The rows of each matrix lie in a flat space through zero, up to rounding. After each matrix: how many dimensions does the smallest such space have?

[[-6.58 -0.42  2.84  1.30 -0.31 -1.77 -2.10 -2.26  2.72 -0.98 -1.99  3.33
   0.69 -3.40]
 [-0.42 -0.95 -0.13  0.83  0.83  0.92  0.44  0.54 -1.04  1.43  0.09 -0.78
  -0.07  0.48]
 [ 2.84 -0.13 -2.05 -0.63 -0.60  1.04 -0.56 -0.47  1.45 -0.68 -0.27  0.11
  -1.67 -0.69]
 [ 1.30  0.83 -0.63 -0.50  0.48 -0.02  0.94  0.75 -1.66 -0.04  1.01 -1.23
   0.15  1.26]
 [-0.31  0.83 -0.60  0.48  0.42  0.16  2.00  2.33 -4.40  2.62  1.06 -4.02
   2.14  1.35]
 [-1.77  0.92  1.04 -0.02  0.16 -1.17  0.30  0.11 -0.95 -0.29  0.29 -0.12
   1.13  0.11]
 [-2.10  0.44 -0.56  0.94  2.00  0.30  0.92  0.46 -2.96  0.93  0.78 -1.59
   0.07  0.26]
 [-2.26  0.54 -0.47  0.75  2.33  0.11  0.46 -0.34 -2.07 -0.19  0.75 -0.39
  -0.73 -0.01]
 [ 2.72 -1.04  1.45 -1.66 -4.40 -0.95 -2.96 -2.07  7.69 -2.64 -2.47  4.64
  -0.55 -2.21]
 [-0.98  1.43 -0.68 -0.04  2.62 -0.29  0.93 -0.19 -2.64 -1.16  1.58 -0.50
  -0.91  1.02]
 [-1.99  0.09 -0.27  1.01  1.06  0.29  0.78  0.75 -2.47  1.58  0.30 -1.79
   0.73 -0.02]
 [ 3.33 -0.78  0.11 -1.23 -4.02 -0.12 -1.59 -0.39  4.64 -0.50 -1.79  1.44
   0.34 -1.43]
 [ 0.69 -0.07 -1.67  0.15  2.14  1.13  0.07 -0.73 -0.55 -0.91  0.73  0.34
  -2.42  0.28]
 [-3.40  0.48 -0.69  1.26  1.35  0.11  0.26 -0.01 -2.21  1.02 -0.02 -1.43
   0.28 -1.35]]
  5

[[-8.71 -1.60 -2.15  3.29  2.07  4.20  0.79 -0.50  0.45 -0.46  0.83 -1.25
   2.46  2.05]
 [-1.60 -5.61  0.42 -2.39  2.54 -2.64  2.07 -0.90 -4.57 -1.12  2.13 -0.78
   0.11 -3.47]
 [-2.15  0.42 -3.97  0.43 -0.82 -0.80 -1.19 -1.10 -0.29 -2.84  1.28  0.71
   1.30 -0.33]
 [ 3.29 -2.39  0.43 -3.28 -0.76  0.39  2.09 -2.17 -1.05  2.46 -1.84  0.34
  -1.23 -4.39]
 [ 2.07  2.54 -0.82 -0.76 -3.08 -1.52  0.27 -1.99  0.43 -3.54  1.40 -0.77
   0.07  0.37]
 [ 4.20 -2.64 -0.80  0.39 -1.52 -6.10  1.83 -0.96 -0.73  2.78 -2.14  2.18
  -4.04 -3.03]
 [ 0.79  2.07 -1.19  2.09  0.27  1.83 -3.50  2.64  0.82  1.96 -1.90  2.45
   0.01  0.72]
 [-0.50 -0.90 -1.10 -2.17 -1.99 -0.96  2.64 -4.40  0.89 -2.72  4.11 -0.35
   1.55  1.20]
 [ 0.45 -4.57 -0.29 -1.05  0.43 -0.73  0.82  0.89 -8.41 -0.84 -0.67 -2.25
   1.51 -3.00]
 [-0.46 -1.12 -2.84  2.46 -3.54  2.78  1.96 -2.72 -0.84  1.84 -0.65  0.44
   1.40  1.66]
 [ 0.83  2.13  1.28 -1.84  1.40 -2.14 -1.90  4.11 -0.67 -0.65 -5.04 -3.33
   2.04  2.60]
 [-1.25 -0.78  0.71  0.34 -0.77  2.18  2.45 -0.35 -2.25  0.44 -3.33 -4.03
  -0.16 -1.91]
 [ 2.46  0.11  1.30 -1.23  0.07 -4.04  0.01  1.55  1.51  1.40  2.04 -0.16
  -1.95  0.17]
 [ 2.05 -3.47 -0.33 -4.39  0.37 -3.03  0.72  1.20 -3.00  1.66  2.60 -1.91
   0.17 -3.00]]
  10

[[ 3.29  2.62  0.55  1.38  1.53 -0.56 -0.31 -2.63  2.96 -2.53 -3.22 -1.10
  -2.31 -0.12]
 [ 2.62 -1.12  2.96  1.83 -1.52 -1.51  4.40 -2.55 -2.38 -3.70  3.36  7.69
   0.34 -0.32]
 [ 0.55  2.96 -0.03 -0.11 -1.17  0.58  4.05  0.38  0.72 -3.17 -2.33  0.51
   1.69 -4.20]
 [ 1.38  1.83 -0.11  3.47  2.74 -1.30  0.43 -1.15  1.57 -2.01 -1.77  2.06
  -1.65 -4.40]
 [ 1.53 -1.52 -1.17  2.74 -2.89 -2.70  1.22 -3.83  0.53  2.13  5.41 -6.06
   2.01 -1.20]
 [-0.56 -1.51  0.58 -1.30 -2.70  1.57  2.54  1.46  0.13  0.11  3.54 -2.88
   0.13  2.74]
 [-0.31  4.40  4.05  0.43  1.22  2.54  0.53  3.28  1.12 -2.20 -2.97 -0.27
  -5.90  3.89]
 [-2.63 -2.55  0.38 -1.15 -3.83  1.46  3.28  1.96 -3.44  3.45  6.63 -1.28
   3.85 -0.39]
 [ 2.96 -2.38  0.72  1.57  0.53  0.13  1.12 -3.44  0.83  1.63  3.75 -2.26
   3.03 -1.90]
 [-2.53 -3.70 -3.17 -2.01  2.13  0.11 -2.20  3.45  1.63 -1.51 -2.15  1.47
  -0.15  0.46]
 [-3.22  3.36 -2.33 -1.77  5.41  3.54 -2.97  6.63  3.75 -2.15 -8.13  1.36
  -6.38 -0.59]
 [-1.10  7.69  0.51  2.06 -6.06 -2.88 -0.27 -1.28 -2.26  1.47  1.36 -3.58
  -8.47  5.63]
 [-2.31  0.34  1.69 -1.65  2.01  0.13 -5.90  3.85  3.03 -0.15 -6.38 -8.47
  -1.29  6.86]
 [-0.12 -0.32 -4.20 -4.40 -1.20  2.74  3.89 -0.39 -1.90  0.46 -0.59  5.63
   6.86 -8.15]]
  9

[[ 0.52 -1.18  0.31 -1.01 -0.53 -0.69 -1.05 -1.05  0.96  0.62  0.17  0.59
   1.73 -0.02]
 [-1.18  2.11 -0.59  1.69  1.02  2.54  1.33  3.09 -2.02 -0.24 -0.05 -1.18
  -2.20 -0.07]
 [ 0.31 -0.59  0.16 -0.49 -0.28 -0.58 -0.43 -0.74  0.54  0.16  0.04  0.32
   0.71  0.01]
 [-1.01  1.69 -0.49  1.33  0.84  2.32  0.95  2.74 -1.69  0.00  0.01 -0.97
  -1.56 -0.08]
 [-0.53  1.02 -0.28  0.84  0.48  1.02  0.73  1.30 -0.93 -0.26 -0.07 -0.55
  -1.21 -0.02]
 [-0.69  2.54 -0.58  2.32  1.02 -0.55  3.10  0.35 -1.55 -2.70 -0.77 -1.05
  -5.09  0.19]
 [-1.05  1.33 -0.43  0.95  0.73  3.10  0.22  3.35 -1.64  0.86  0.26 -0.90
  -0.37 -0.16]
 [-1.05  3.09 -0.74  2.74  1.30  0.35  3.35  1.37 -2.14 -2.61 -0.74 -1.39
  -5.51  0.15]
 [ 0.96 -2.02  0.54 -1.69 -0.93 -1.55 -1.64 -2.14  1.72  0.81  0.22  1.04
   2.70  0.00]
 [ 0.62 -0.24  0.16  0.00 -0.26 -2.70  0.86 -2.61  0.81 -1.60 -0.47  0.38
  -1.40  0.19]
 [ 0.17 -0.05  0.04  0.01 -0.07 -0.77  0.26 -0.74  0.22 -0.47 -0.14  0.10
  -0.42  0.05]
 [ 0.59 -1.18  0.32 -0.97 -0.55 -1.05 -0.90 -1.39  1.04  0.38  0.10  0.62
   1.48  0.01]
 [ 1.73 -2.20  0.71 -1.56 -1.21 -5.09 -0.37 -5.51  2.70 -1.40 -0.42  1.48
   0.63  0.25]
 [-0.02 -0.07  0.01 -0.08 -0.02  0.19 -0.16  0.15  0.00  0.19  0.05  0.01
   0.25 -0.02]]
  2

[[ 0.44  0.20  1.22 -0.19 -1.43 -0.50 -1.50 -0.76 -2.75  3.61  4.11  0.71
  -5.17 -2.93]
 [ 0.20 -3.80  0.68 -1.06  0.19 -2.68 -0.50  0.93 -0.74  2.20  2.70  0.10
   0.23  3.06]
 [ 1.22  0.68 -0.81  0.75 -0.36  1.34  0.78  1.42  0.93  0.04 -1.09 -1.79
   1.49  0.92]
 [-0.19 -1.06  0.75 -2.82 -2.09 -1.96 -0.85  0.68  3.77 -1.27 -0.89  0.28
   4.45  5.95]
 [-1.43  0.19 -0.36 -2.09  2.20  0.53 -0.38 -2.34  0.98 -2.89 -3.80  1.31
   0.99 -0.70]
 [-0.50 -2.68  1.34 -1.96  0.53 -2.21 -1.81 -1.49 -2.71  3.01  3.46  1.66
  -3.99 -1.06]
 [-1.50 -0.50  0.78 -0.85 -0.38 -1.81 -0.43 -0.81  0.99 -1.62  0.08  1.77
   1.28  1.45]
 [-0.76  0.93  1.42  0.68 -2.34 -1.49 -0.81 -0.43 -0.79  0.86  3.36  1.62
  -2.13 -1.01]
 [-2.75 -0.74  0.93  3.77  0.98 -2.71  0.99 -0.79 -3.08 -0.99  3.80  3.04
  -2.19 -2.94]
 [ 3.61  2.20  0.04 -1.27 -2.89  3.01 -1.62  0.86 -0.99  5.34  1.78 -2.90
  -4.42 -2.10]
 [ 4.11  2.70 -1.09 -0.89 -3.80  3.46  0.08  3.36  3.80  1.78 -2.12 -4.75
   3.10  3.72]
 [ 0.71  0.10 -1.79  0.28  1.31  1.66  1.77  1.62  3.04 -2.90 -4.75 -2.16
   5.51  3.23]
 [-5.17  0.23  1.49  4.45  0.99 -3.99  1.28 -2.13 -2.19 -4.42  3.10  5.51
  -0.85 -3.24]
 [-2.93  3.06  0.92  5.95 -0.70 -1.06  1.45 -1.01 -2.94 -2.10  3.72  3.23
  -3.24 -5.85]]
  5

[[ 0.86 -0.08  1.39  1.98 -1.70  0.56  0.45 -2.52 -3.46  0.30 -0.32  0.00
  -2.06  2.00]
 [-0.08 -0.06  0.12 -0.96  0.70  0.09 -0.21  1.18  1.26 -0.30  0.39  0.51
   0.43 -1.05]
 [ 1.39  0.12  1.41  5.94 -4.66  0.42  1.33 -7.39 -8.92  1.45 -1.76 -1.79
  -4.18  6.27]
 [ 1.98 -0.96  5.94 -3.98  2.02  2.87 -0.84  4.54  2.34 -2.30  3.18  5.61
  -2.15 -4.83]
 [-1.70  0.70 -4.66  2.02 -0.76 -2.21  0.41 -2.20 -0.31  1.48 -2.09 -3.90
   2.28  2.60]
 [ 0.56  0.09  0.42  2.87 -2.21  0.08  0.64 -3.56 -4.17  0.75 -0.93 -1.04
  -1.83  3.05]
 [ 0.45 -0.21  1.33 -0.84  0.41  0.64 -0.18  0.95  0.45 -0.50  0.69  1.23
  -0.51 -1.02]
 [-2.52  1.18 -7.39  4.54 -2.20 -3.56  0.95 -5.13 -2.34  2.74 -3.80 -6.79
   2.90  5.57]
 [-3.46  1.26 -8.92  2.34 -0.31 -4.17  0.45 -2.34  1.50  2.40 -3.44 -6.77
   5.18  3.34]
 [ 0.30 -0.30  1.45 -2.30  1.48  0.75 -0.50  2.74  2.40 -0.95  1.26  1.97
   0.18 -2.61]
 [-0.32  0.39 -1.76  3.18 -2.09 -0.93  0.69 -3.80 -3.44  1.26 -1.67 -2.57
  -0.42  3.59]
 [ 0.00  0.51 -1.79  5.61 -3.90 -1.04  1.23 -6.79 -6.77  1.97 -2.57 -3.69
  -1.70  6.21]
 [-2.06  0.43 -4.18 -2.15  2.28 -1.83 -0.51  2.90  5.18  0.18 -0.42 -1.70
   4.16 -1.94]
 [ 2.00 -1.05  6.27 -4.83  2.60  3.05 -1.02  5.57  3.34 -2.61  3.59  6.21
  -1.94 -5.78]]
  2

[[ 4.00  1.54  1.14  1.72  1.88 -0.04  1.25  0.10 -0.04  0.64  4.77 -4.07
  -1.03 -3.77]
 [ 1.54 -1.51 -0.41  3.07  4.08 -1.95  2.69 -1.35  1.46  2.14  4.84 -3.77
  -0.96 -5.90]
 [ 1.14 -0.41 -0.14  2.58  2.50 -0.50  1.53 -1.20  1.06  2.11  2.55 -2.34
  -0.14 -3.21]
 [ 1.72  3.07  2.58 -2.91 -5.31  3.28 -0.60  1.70  1.32 -1.78  0.52  0.02
   1.63  2.29]
 [ 1.88  4.08  2.50 -5.31 -8.64  2.78 -2.62  2.88 -2.33 -4.95 -3.10  1.92
   1.22  3.86]
 [-0.04 -1.95 -0.50  3.28  2.78 -1.01  2.97 -2.17  3.16  3.26  3.37 -2.67
   0.61 -5.12]
 [ 1.25  2.69  1.53 -0.60 -2.62  2.97 -0.90  0.53  0.57  0.16 -0.66  0.22
   1.37  2.63]
 [ 0.10 -1.35 -1.20  1.70  2.88 -2.17  0.53 -0.80 -1.29  0.60  0.53 -0.91
  -1.26 -2.53]
 [-0.04  1.46  1.06  1.32 -2.33  3.16  0.57 -1.29  3.04  2.66 -0.72 -0.04
   2.91  0.83]
 [ 0.64  2.14  2.11 -1.78 -4.95  3.26  0.16  0.60  2.66 -0.30  0.16  0.15
   2.48  1.49]
 [ 4.77  4.84  2.55  0.52 -3.10  3.37 -0.66  0.53 -0.72  0.16  1.08 -2.39
   1.11  0.02]
 [-4.07 -3.77 -2.34  0.02  1.92 -2.67  0.22 -0.91 -0.04  0.15 -2.39  2.41
  -0.49  0.02]
 [-1.03 -0.96 -0.14  1.63  1.22  0.61  1.37 -1.26  2.91  2.48  1.11 -0.49
   1.11 -0.77]
 [-3.77 -5.90 -3.21  2.29  3.86 -5.12  2.63 -2.53  0.83  1.49  0.02  0.02
  -0.77 -5.95]]
  5

[[ 1.20  1.06  2.80 -2.51  0.34 -2.61 -3.08  4.86 -1.84  2.05  2.40  1.27
  -3.59  0.11]
 [ 1.06 -0.31 -0.32 -1.08 -1.44 -0.03  1.51 -0.84  0.56 -1.67 -0.78  0.92
   0.69 -0.68]
 [ 2.80 -0.32  0.28 -3.31 -3.10 -1.00  2.28 -0.15  0.60 -3.01 -0.88  2.51
   0.26 -1.49]
 [-2.51 -1.08 -3.31  4.22  0.87  3.38  2.60 -5.50  1.86 -1.12 -2.39 -2.47
   4.00  0.48]
 [ 0.34 -1.44 -3.10  0.87 -2.32  2.42  5.01 -5.77  2.52 -4.26 -3.35  0.07
   4.35 -1.05]
 [-2.61 -0.03 -1.00  3.38  2.42  1.53 -1.00 -1.22  0.02  1.88  0.05 -2.39
   0.78  1.18]
 [-3.08  1.51  2.28  2.60  5.01 -1.00 -6.41  4.90 -2.67  6.52  3.64 -2.57
  -3.85  2.35]
 [ 4.86 -0.84 -0.15 -5.50 -5.77 -1.22  4.90 -1.42  1.53 -6.00 -2.18  4.30
   1.32 -2.75]
 [-1.84  0.56  0.60  1.86  2.52  0.02 -2.67  1.53 -1.00  2.94  1.38 -1.59
  -1.24  1.19]
 [ 2.05 -1.67 -3.01 -1.12 -4.26  1.88  6.52 -6.00  2.94 -6.19 -3.97  1.60
   4.62 -1.98]
 [ 2.40 -0.78 -0.88 -2.39 -3.35  0.05  3.64 -2.18  1.38 -3.97 -1.91  2.07
   1.77 -1.58]
 [ 1.27  0.92  2.51 -2.47  0.07 -2.39 -2.57  4.30 -1.59  1.60  2.07  1.31
  -3.17 -0.01]
 [-3.59  0.69  0.26  4.00  4.35  0.78 -3.85  1.32 -1.24  4.62  1.77 -3.17
  -1.18  2.08]
 [ 0.11 -0.68 -1.49  0.48 -1.05  1.18  2.35 -2.75  1.19 -1.98 -1.58 -0.01
   2.08 -0.48]]
  2

[[ 1.38  0.08 -0.48 -0.87  1.10 -3.27  0.19 -1.88  1.92 -2.84  0.77  2.41
   0.36  0.36]
 [ 0.08  2.33 -2.69  0.39 -1.31 -1.11 -2.18 -0.20  0.58  2.28 -0.86  2.93
  -0.42  1.62]
 [-0.48 -2.69  3.21 -0.20  1.20  2.16  2.44  0.74 -1.20 -1.83  0.77 -4.02
   0.38 -1.95]
 [-0.87  0.39 -0.20  0.64 -0.96  1.89 -0.54  1.17 -1.12  2.26 -0.66 -0.99
  -0.31  0.08]
 [ 1.10 -1.31  1.20 -0.96  1.69 -2.06  1.45 -1.44  1.25 -3.72  1.15  0.26
   0.55 -0.66]
 [-3.27 -1.11  2.16  1.89 -2.06  8.07  0.40  4.46 -4.72  5.74 -1.47 -6.77
  -0.67 -1.47]
 [ 0.19 -2.18  2.44 -0.54  1.45  0.40  2.09 -0.18 -0.17 -2.71  0.96 -2.29
   0.46 -1.45]
 [-1.88 -0.20  0.74  1.17 -1.44  4.46 -0.18  2.54 -2.62  3.76 -1.01 -3.36
  -0.47 -0.54]
 [ 1.92  0.58 -1.20 -1.12  1.25 -4.72 -0.17 -2.62  2.76 -3.45  0.89  3.90
   0.41  0.82]
 [-2.84  2.28 -1.83  2.26 -3.72  5.74 -2.71  3.76 -3.45  8.42 -2.54 -1.99
  -1.20  0.95]
 [ 0.77 -0.86  0.77 -0.66  1.15 -1.47  0.96 -1.01  0.89 -2.54  0.78  0.26
   0.37 -0.42]
 [ 2.41  2.93 -4.02 -0.99  0.26 -6.77 -2.29 -3.36  3.90 -1.99  0.26  7.53
   0.10  2.53]
 [ 0.36 -0.42  0.38 -0.31  0.55 -0.67  0.46 -0.47  0.41 -1.20  0.37  0.10
   0.18 -0.21]
 [ 0.36  1.62 -1.95  0.08 -0.66 -1.47 -1.45 -0.54  0.82  0.95 -0.42  2.53
  -0.21  1.18]]
  2
